The groups are shells around one centre, one inside the other: the same stretched ball of 6 dimensions in 7 sizes.
In the rows, zero is written as 128.
Known rows, each followed by its group:
[157 109 119 163 114 116 146 176]	K_429
[173 103 153 138 101 104 158 163]	K_429
[145 139 169 123 118 155 159  79]	K_675
[166  73 152 132 102 100 173 165]	K_132
[127 107  89 141 138 119 134 160]	K_147
[115  97  91 173 135 109 115 134]	K_132
[109  80 126 124 134 143 175 109]	K_132
[169 101 164 114 103  80 135 122]	K_675
[105 173 121 163 119 109 111 107]	K_487
[119 128  94 170 133 125 125 146]	K_128
[118 113  97 176 121  81 105 149]	K_128
[ 93 129 108 154 145 149 127  78]	K_675
[118 133 120 104 144 127 122  82]	K_429
[136 118 150 130 114 138 174 124]	K_675
[138 104 156  79 127 148 190 106]	K_392
[140 107 122 127 135 168 180 143]	K_392
[111 149 124 130 129 100 104  84]	K_429
[ 63 152 107 158 140 149 138  75]	K_147
[139 181 154 125 125 150 127  72]	K_147
[179 105 163  69 113  82 140 124]	K_392
[102 169 118 135 127 110 117 101]	K_392
[209 130 174 103 109 133 155 139]	K_487
[140  84 129 132 110  90 160 166]	K_147
[ 80 128 110 158 144 149 128  65]	K_132
[191  67 150 122 111 130 185 179]	K_487
[ 79 102  99 132 142 124 148 106]	K_147
[110 159 124 108 142 153 144  89]	K_128
[168 110 165 105 117 160 191 129]	K_392
[177  76 145 134 110 127 179 173]	K_147
[ 72 113 117 138 143 147 148  62]	K_392
[152 127 159  66 128  97 121  71]	K_487
[158 123 171 102 121 155 170  91]	K_128
[131 114 127 155 128 150 152 118]	K_429
[100 157 133 158 126 135 124  71]	K_128
[161 159 160  98 109  92 125 114]	K_487
[113 164 147 102 130 121 121  55]	K_128
[178 139 144 114 120 122 133 135]	K_675
[174 106 121 158 104  63 110 184]	K_675
[149 153 148  76 138 160 157  91]	K_392
[124 118 113 151 125 134 158 153]	K_429
[145  91 133 122 129 107 125 104]	K_132
[142  85 149 119 111 113 176 139]	K_132
[150 135 142 111 125 156 174 133]	K_132
[150 150 175  69 129 140 143  51]	K_675
[ 79 118 107 125 144 136 148  90]	K_128
[210 101 159 151  92  71 119 171]	K_487
[111 108 128 166 130 147 143  90]	K_487
[130 119 121 162 126 115 117 112]	K_429
[168 145 184 108 110 142 156  86]	K_147

New rows. What belongs after each?
[132  80  91 156 126 107 153 193]	K_147
[148 117 158  80 130 158 181 100]	K_675
[122 161 114 189 120 129 116 128]	K_487
[156 174 169  81 122 144 149  84]	K_487
[129 122 100 154 127 112 133 162]	K_429
[124 109  98 128 145 122 124 124]	K_147
[168 131 179 110 108 119 145  91]	K_128
[155  88 143 164  96  63 126 152]	K_487
[113 127 154 151 118 141 151  73]	K_487
[134  71 118 141 119 123 183 177]	K_392
[134 143 119 154 123 145 155 151]	K_392
[120  73 131 110 132 121 160 105]	K_392
[138 188 169 119 123 167 142  57]	K_487
[ 75 141 126 115 147 146 132  35]	K_147
[147 144 161 132 110 126 147 105]	K_429
[ 82 153 119 182 133 150 124  67]	K_487
[175 113 178 112 103  86 123  94]	K_487
[141 102 122 144 127 108 121 120]	K_429
[112 134 115 180 125 110 102  99]	K_132
[113 120 123 172 120 136 152 126]	K_128
[187  91 147 120 113  93 131 145]	K_128
[131  89  99 142 122 102 159 190]	K_392
[135 171 145 115 119 117 129 101]	K_132
[128 131 143 140 132 139 120  62]	K_487
[ 71 141 122 137 144 151 133  42]	K_147
[195 100 134 118 110  78 127 181]	K_147
[137 146 107 151 124  86  93 136]	K_132
[191  72 127 170 100  71 126 200]	K_392
[105 132 146  98 139 150 150  50]	K_429
[103 105 127 105 134 131 164 101]	K_675
[102 103  87 132 138 105 138 149]	K_132
[106 142 109 158 135 161 156 125]	K_147
[118 105  96 148 130 114 146 162]	K_429
[131  81 107 162 124 123 158 167]	K_429
[106 151 120 157 126 107 104  90]	K_429
[182  74 140  82 118  96 166 174]	K_487
[171 115 166  94 124 121 131  80]	K_392
[169 103 154 164 102 111 143 141]	K_132
[198 111 169 126  96  75 122 141]	K_147
[102 123 108 168 120 113 145 144]	K_147
[ 89 136 123 154 129 113 115  69]	K_147
[140 153 131  83 135 122 133 109]	K_487
[157  97 163 136 105 117 161 123]	K_147
[144 178 156 137 112 115 113  88]	K_132
[124 126 148 123 118 131 162 105]	K_429
[144  70 102 162 128 131 161 180]	K_392
[162  94 143 116 108  73 135 148]	K_429
